The first 8 rows are patterns. Each new row is the sum of 2 different patterns, raised or lowered, with some noise. Before adding, each is slid sideways (what falls off one end comes back at the other), maybe read backwards, and multiplied by a number that may be negative. Names go in the order of the patterns.
Some rows, each with the names of its patterns after it:
[ 20 -28 -23  33  10 -25 -28   6   3 -12   3 -21  25 -19 -21   5 -11  15
   3 -31 -20  26   2 -24   6 -12  29   2 -19  31  -8  -2 -23]
V
[-31 -11  -1  30  15  -5 -13   2 -24  34  22  15  33  10   9  30  28  -6
  -9 -18  -7  16 -11  31  -1   7   7  -9  17   3  30  15 -10]
H
[ -4  29  -5 -18 -29 -34  22  -5  27   9  12  -9  26 -12 -23  22  23   5
 -33   3  -6 -22  16 -28  16   2   5 -13  22   9  -1   0 -31]
E
[  3  23  29   7 -20  24  28  12  26 -12 -23  19  15  28 -23 -29   4 -11
 -13   4 -31  19  23   3 -12  -4  12  17   9 -26  -3   7   5]
Y
[-13  17  11 -25  27  27 -28 -23 -28  15 -14   4   4  30  19  12  28  29
 -29  22 -16 -13  11 -29 -27  -8   3 -13   6 -12 -34  -9 -12]
K
[ 31   6  13  19 -20  17  -6 -18  34 -10   7 -12  13 -28 -17   0  -7 -17
 -20  23  31   7  -1  29  -6  11  10  23 -16  33   5  17  12]
Q
[-30 -25  30   4 -25  12   5 -15  30 -22  22 -30   6  15 -16 -24  17 -10
  -9 -19   1  14  27 -11  -3 -20  14 -25  20 -18   2  32  29]
D
[ 29 -12  10   5 -21 -26  16 -20  22  10  10 -21  14  25  24   3  30   5
  20  30  -6 -30 -10   3 -13  -2   5  12   3   7 -10   5 -21]
W

New rows, each followed by the names of its patterns:
[ 26  37 -22  43 -36 -34  18 -29 -18  -4   8  28 -30  16  41  64 -36 -41
  51 -20 -10  14  47   3  44  45  -7  27 -12  20  57  21 -27]
V K
[ 64  38  41  44  61  18  50  39  40  21 -13  35  60  -7  65  15  58   6
  65  57  13  28  55  49  29  21  18  25  77  26  55  78  30]
V W
[-33 -57 -35  12  -7 -23 -14 -18 -41   1 -17 -24 -27 -25 -58  11 -10  11
 -11 -24 -13 -37  -9  -7 -18   5   1  -9 -61 -41  -8 -15  -6]
H W
[ 18 -37  17 -46 -24  -8 -20 -17   8  13  -5 -19  -3  17  11 -19  22 -16
  20 -28  10 -16   3  -5  -2 -25 -24   7  -8 -48 -28  12   2]
E Q
[ 34  -4 -23   7  36  31 -15 -33  40 -18  17  21 -25  58  26 -10 -23  26
  31   1  26 -27  -3 -10  19 -10  64  66  34  -5   5  40  50]
E Y
[ 17   9  13  53  57  32  13 -26  18  38  26   2  -9  -5  23  28  38  37
  49  24  53  -6 -18  37  38   5 -18  12  -6  21  39   8  43]
H E
[-22 -43 -24 -45 -48 -57  10 -11 -35 -23 -55  -9 -10 -42  -9 -39 -44 -39
 -20 -49 -53   7 -33 -32 -45 -28  -9 -41 -42 -57   0 -34 -60]
V E
[-18  19   9 -31   4  18  20 -20 -11  45 -12 -24   2  16  22  27  -7 -16
  42   0  21  32  23  22  36  -9 -24  10   5  -3 -27 -19 -40]
Y K
[-45  -9 -42 -65 -48 -15 -68  -6 -77 -43 -25 -52 -50 -28 -16 -78 -28   8
 -47 -34  -9  11 -10 -47  -9 -40  -3 -83   3  -5 -51  -2 -62]
V Q
[ 60  20  31  -6 -10  46  22  59  44 -19 -14  23  28  38  25   9  -9 -13
  -4  52  38  19  27  21  37  52   6   7 -10 -17   5  -1 -21]
H Y
[ 10  10  10  19  -6  -6  28 -15  -9  19  13   1  28   2 -26  12  -9  -3
 -12  -8 -14  -3  19   3 -28  26  32  31 -30 -35  19  10 -11]
Y K
[ -3 -12 -12 -61 -25 -28 -66  -1 -62  -4 -11 -13 -34 -21 -36 -31 -31 -76
 -37 -10 -53 -27 -54 -49   1 -41 -17 -14  -7 -12   7 -46 -67]
H E
[27  0 64 -2 59  5 48  4 -8  4 34 -9 27 59 65 13 38 78 43 40 62 54 30 85
 26 16 29 58 22 38 48 19 45]
Q W
[ -2  10 -39  18 -57 -13 -21 -21   6 -10 -47  -8  14 -45 -50  -2  16 -45
  33  -5  -8 -22 -17 -26 -34  -7  12  19  12 -19  32  24 -44]
K D
[50  0 20 31 33 24 17 33 32 51 42 -1 50 54 47 42 -3 31 18 27 12 27  2 23
 70 20 13 42 67 28 50 65  8]
H E
[ 13   2  16 -27  -5  48  12  12  31  18  20  -3   3  -4  33  13   6   9
  -5  11   7  30  38  49 -26 -17  43  12  18  38  15 -16   9]
V H
[-29   4   4  27  14  29 -52 -17 -12 -19 -28   1 -52 -45   5  13   6  25
 -34  11 -38   4  -8  -2  10 -21 -16 -28 -25 -17  23  31  13]
H W
[ 23   4  18  31  34  -9  19  25  29  20  -7  16  46 -20  31  22  25  -7
  62  55   1  15  57  65  13  30  32  30  22  14  44  32  33]
V Q
[ 29   5  11  20  39  34   6  51  22  57   4 -10  43  16 -25   6  31  21
 -22  44 -20   8 -17  13 -26  43  32  21  43 -19  30  64 -11]
E Q
[-28   2  19   6   2  -7  18  36  23   3  45  18  22 -11  30  48  11  36
 -23 -22  40  53  49  -9 -39   6   7  11  16   2   7  17   5]
H Y
[-30 -27 -43 -16 -25  10 -17 -24 -37   7   7  -7  10  -6  21 -28 -15 -24
 -11 -22  22  -1 -19  26 -16  -8   5 -54 -20 -35 -22 -30  20]
H Q
[-63 -42 -57  -2  -5 -46 -53 -56 -21   0 -50 -34 -11 -30 -28 -30 -60 -13
 -32 -25 -31 -59 -35   8 -43 -55 -16 -13 -47 -64 -24 -32 -38]
Y D
[ 25  11 -21  41  53 -20 -16  67  26  35  23  75  40  21  67  12  44 -24
  51  60  -6  20  16  34  14   4   0  -5  46 -21  49  -4  23]
V Q
[ 45  41  33  33 -11  18  42  37  41  57  52  27  54  36  32  30  27  31
  13  16  33  11  37   0  54  11  32  11  39  18  27  24   0]
E Q
[ 37  14 -59 -42   9 -22 -28   2 -56  23 -46  -8 -13 -35  11   8 -52 -22
  15   2 -33 -20 -45  18  -8 -14  -1  -2 -32 -17   2 -61 -55]
V D
[-32   5 -31 -11 -27 -42 -41   7  -4 -27 -40   3 -33 -27   3 -24 -17 -24
 -12 -29 -33   5 -10 -46 -27 -14 -25 -23 -42 -55  -8   1   1]
D W
[ 38   5   7  37  39  37  47   7  19  35  20  13  57 -22 -14  32  15  34
   5  11  -1  23   7  20  18  -9   6  21   8  27  25  20  31]
H K
[-18   2 -54 -37 -21 -55 -40 -16 -27   0 -36 -22 -31 -48 -71 -33 -55 -55
 -66   1 -51 -34 -33 -35  18 -18 -41 -19 -32 -37 -23  23 -33]
V K
[ 62  -9  34  10 -16  -2  27  19  33 -25  43  14  14  50  27  10  28  39
  11  31 -10  -9  31  -7  40  28  58 -18  23  39 -14   5  51]
E D
[ -8  -9 -22 -21  13 -11   4  41 -30 -13  -8  35   1  17  24 -11  16  -8
  -5 -24   9   6   8   6  23  28  21  -2  17   1  31  38   0]
E W
[ 12 -19  40   0  32 -12  17  37  45  -3 -11  44  20 -28  14  30 -24  22
   3  45  -5   4  34 -12 -19   6 -12  -9 -28  -8  41  20   6]
K D
[-22 -12  14 -42 -31 -12 -48 -44 -15 -11   1 -28 -32 -25  12 -26 -47 -21
 -37 -47  -8 -61 -50  16  -2 -27 -67 -50  -7 -33 -23   0 -59]
Y Q
[ 20  30 -38  18  14  28 -33  39   6   0  41 -27 -46 -20 -29 -26 -22  -4
 -21  11 -18 -23 -10 -22   0 -13   0 -28 -47 -14  24 -19  18]
Q W
[39 34 26 60 16 47 41  3 37 30  8 46 31 14  8 12  5 17 29 21 16 12 14  9
 26 63 18 31 26  9 12  8 41]
H W
[ -2 -51 -34  -2  31  -7 -16 -61  -1  16   1 -17  29 -45  12 -36  -2  11
 -37  22 -26 -59   0   9 -16 -16  -8  12  -2  24  -7  36 -36]
H D
[67  9  2 37 38 46 34 59 15 54 12 30 29 54 11 32 55 36 37 22  5 16 46 40
 42  3 51  3 18  7 56 -1 60]
E W
[  2 -14 -37 -20 -11 -48 -17   3  -6 -55  -3  -8  -6 -34   7 -29  16  24
 -13 -41 -46 -15 -10 -22 -16 -16 -31  -8 -31 -16 -47  18 -39]
E W
[ 63  17 -18  62  -6  52  11  53  26   6  49  46  10 -15  54  75  16  -7
  48  16  32  14  10   7  70  25  30   2  23  25  23 -10  23]
V D
[ 45  48  22 -38  18   7   3   6  -7   4  -7  16   3  19  37  -7  11 -30
  10  37  11  -5 -20 -33  31  -7   9  11  41  13  36  20 -12]
E W
[ 45  62 -13 -12 -14  36  17  20   5  30  58  26  52  52 -10  60  25 -13
  19 -20  14  22   1   2   5  -7   6   6 -11  -8  31  25  -7]
Y K
[ 12 -26 -35  33 -11  21  29   3  28  25  30  -9  15 -40   6  12  -8   9
  17  -6   4  14  26 -28  -2  -4 -17 -52 -46   3   2   8 -24]
H Q
[-40 -21 -35  15 -13 -12 -35 -27 -17   9 -46 -24  -1   3  14 -43 -41 -38
 -27 -60 -43 -33 -40 -47   0 -51 -14 -34 -14 -15   0 -19 -45]
K W
[ 15   2 -21 -36 -21 -21 -19   7 -49  -3 -10 -35 -11 -28 -35 -31 -35 -64
 -28  -7 -17 -47 -25 -32  11 -46 -25   0 -22 -40   4 -24 -32]
E K
[ -3  -4  -9   0  -5 -20  -9  27  -2 -33 -23  15  23 -19 -21   3  -1  40
   7  -8 -21 -23  -3 -27 -14 -14  -4   7 -37 -23   1  42 -17]
E D
[-16  17  15  21  21  -8   5  28 -23  16  16  41  -8  43  54 -14 -16  22
  35 -14   8   7  -8  23   3  22  24  -6  33 -12  26  53  27]
V W
[ -1 -31  30 -30  -7  -3  -6 -26 -62   1  23 -32 -78 -13 -13 -51   0 -66
 -22   3 -35 -30 -12  -9 -16 -48 -72 -16  37 -47 -62 -30 -74]
V E
[42 50 17  8 12 13 -9 23 32 -7 18 45 22 37 57 22 19  6 46 46 36 36 56  7
 62 11 13 46 60 23 38  2 17]
Y W
[-23  -7  43  -1   8  27 -13  45  38  43  23  51   9   2  -9  22   1  10
 -11  45  62  -3  37  52 -21   0  -8 -27   9  40  -4   5 -20]
H K
[-13 -21  -5 -32 -61 -28 -11 -13  12 -30 -30  -7   0 -30 -13   9 -40 -10
 -41 -17 -50 -36  27  -6 -39  26   8 -24 -25  -9 -21 -29  11]
D W
[  3 -32  -5  34  24 -13 -29 -51   9  11  45   9  23 -15  25  -1 -14  43
   6  19 -31 -13 -13 -18  37   7  18  10  34   4  35  37 -22]
H E
[  1   0  11   5  32  18  15  33  36   6  22  27  -9  31 -13   5  12  38
  22   6   6  23   4  55  66  30  17  16  -8  45  30  32  38]
H W
[-30  23 -28  -6  13  48   0 -17  12   3  31  37  27  21  21  41  26  39
  -9  32  12  -2   5  45  11   8  25  30   1   2 -24   9 -20]
Y Q
[-19 -22 -34 -40 -40  18 -36 -37 -26 -32 -20 -40  22 -11 -26 -21   7 -41
 -24 -14  14 -34 -48  -9 -37 -55   3 -52 -12 -31 -16 -23  15]
E D
[ 43  10  26  23   8   1  41  37 -16  17  48  47   7  71   8  51  37  55
 -11  39  29  57  43  59  16  57  54  -1  35  47  -9  71  -9]
Q D
[ 49  10  -5  15   9  35   6   7  21  49   0 -16  14   2  49  46  -5  34
  30  32  22  28  19  35  -7 -25  41  56  -9  22 -10  12  -8]
V H
[ 17  45  24  35  60  37   0  -9  39  30  24  42  14  -1  39  21  44 -22
  13  12  14   9   3 -32  45  19  35  13  20  10  43  43  13]
Y W
[-29   2  39 -14 -41 -11   5   0 -51  -9 -48   9  40   8 -22 -52  -2  21
  -9   0  11 -33  -6 -19  -4 -10  22 -39   0  30  -9  38   1]
E Y
[ 13   3 -18 -21  19   6 -23   5 -23  39 -19  -2   7 -12 -37 -12 -13  11
 -35 -22  -1  -4   5  18 -31  -4 -42  34  14  -5  31  31 -25]
Y D
[  3  12  56   5  31  11  -8  46  30  61   7   4   7  43 -14   8  28  30
   4   7  -6  11 -14  23 -30  28  11   7  26  22  34  37 -10]
E Q
[ -5 -13 -43   1 -15 -16 -31  39  20 -17  19  17 -35 -13 -11 -27 -37   7
 -42 -24 -14 -29 -48  23 -37 -22   4 -34  22  26   3   8  10]
K W
[-14 -18 -14   6  31  13 -19   0  12 -28 -34  10   2  21 -19  22 -38   4
 -35 -23   7   6 -39  32 -41  -5  -7   8  -1 -13 -23 -10 -26]
K W
[ 14   2 -17  33  -6   0   8   2  52  25 -19 -11  -5 -28 -27  39 -14  -7
  -2 -11 -15 -12  32 -18  26   5 -29  31 -22  12  -1 -11 -32]
V E
[-32   2  55 -13 -50   5  17   5  31 -24  -5  25   6 -21  11 -14   3 -14
 -47  17  53   9 -39   8  14  -5  12  37  16   3  47 -36 -19]
V E
[-37  12  -5   1  32   8  -7  47  -5  33   3 -19  10 -26 -27  24  14 -10
 -26 -27   0  32  14  -4  -4   0 -16  20 -18  23  12  32 -31]
H D
[ 61  -7 -24   9  38  13  42 -21  28  23  28  -6  22  39  36   3  43  25
  45  49 -10 -13  55   7  57 -31   1  14  -7  23  14 -41  51]
Y D
[ 52 -19  15  37  53  41 -20  44 -10  24   5  68 -17  31  62 -12  24  35
  62  53  43  63  17  84  -4  45  30  49   1  46  23  33  84]
E Q
[  6  56  12  15  51  31  21  12  33   6  11  36  18  45  18  52   9  48
  22  42  10 -17  45  64   8  -8   6  -3  41  26  42  53  26]
V E
[ 28 -47   4 -37  -8 -10 -17 -23   0   7 -38 -42  23 -49 -24  -7  25 -50
   9   2   1 -15 -29   2  -3 -25 -17 -25 -18   1  19 -28 -40]
V D
[  3  23  22  38  13  24  22  16  40  30 -14   5  27  12 -15  18  23  27
  -2  25  18  53  53  53   3 -10   8  36  25  35   4 -11   3]
H E
[ -9 -10 -22   0 -40 -36 -17   5 -33  -9   3 -17 -36   2 -33  26 -12 -21
   2 -29 -27  28 -59 -62   1   0 -33 -37  -3 -30 -14 -18  -5]
K D
[-50 -30 -73 -24 -35 -72 -44  -9   1 -34 -53  -9 -55 -11 -45   9 -52 -11
 -39 -40 -73 -57  21 -33 -83 -24 -29 -35  13 -64 -11 -54 -11]
E D
[-28 -49   4 -69 -24   0  -7 -49 -47 -28 -26 -32  -9 -41   6 -13 -35 -45
 -46 -16 -45 -50 -58 -22 -33 -24 -26 -41 -19  -3 -51  26 -12]
V W
[ 26 -16 -21 -38 -20 -16  -7   8  -6 -16  -5  -3 -24 -14  13 -20 -29 -48
 -18 -39 -56   0 -52  -4 -27   9 -45  -8  -1 -36  -7 -33 -17]
E Q
[ 31  45  61  26  19   2   5  23  -1  55  -5 -22  23  28  18  61  -9  28
  14  39   0  41   6  13  14  -3  15  14  33  26  27  45  37]
E W
[  4  29  30 -12 -27 -34  14 -20  16  -6 -22  14  17 -54 -35  21 -19 -44
  13   7  -8  30 -36  26 -52   1   7 -24 -23   4 -14 -33 -31]
H D
[  3 -24 -48 -11 -27  -8   0 -33  20 -21 -14 -29  17  16 -11 -19  -9  35
 -32 -23  -6 -11  -9  15 -43 -30 -44  25 -27 -37 -33 -41 -55]
Y Q
[-52 -38 -33 -64   7 -22 -24 -26 -18 -30 -10  -8  21   9 -37 -34 -24 -26
 -29 -11 -20 -26 -30 -20 -39 -14 -21 -16 -22 -44 -63 -15 -40]
H Q
[47 39 34 47 11 60 35 65 22 30 45 45 38 43 75 44 33 -8  3 17 13 31 40 -3
 34 22 63 34 17 48 16 57 19]
E Q
[ -3  11  61  78   7  32  33   3  49 -18  37  47  81  23  21  42  15  35
  57  39  13  68   6 -24  37   7  89  15   6  46   9  47  82]
E D
[  4   8   9  -4 -40  -2   0 -32 -19  13   6 -14   9  20  33   1 -24  20
 -19   1  -5  26  -3  30  34  18  -9 -17  29  25   5   4  17]
K D
[ 37  77   5  39  60  18  53  65 -17  34  -3  74  37  -5  33  25  -3  54
  30  20   8  18   6  32  35  69   9  34   3  47  40   3 -14]
Y D
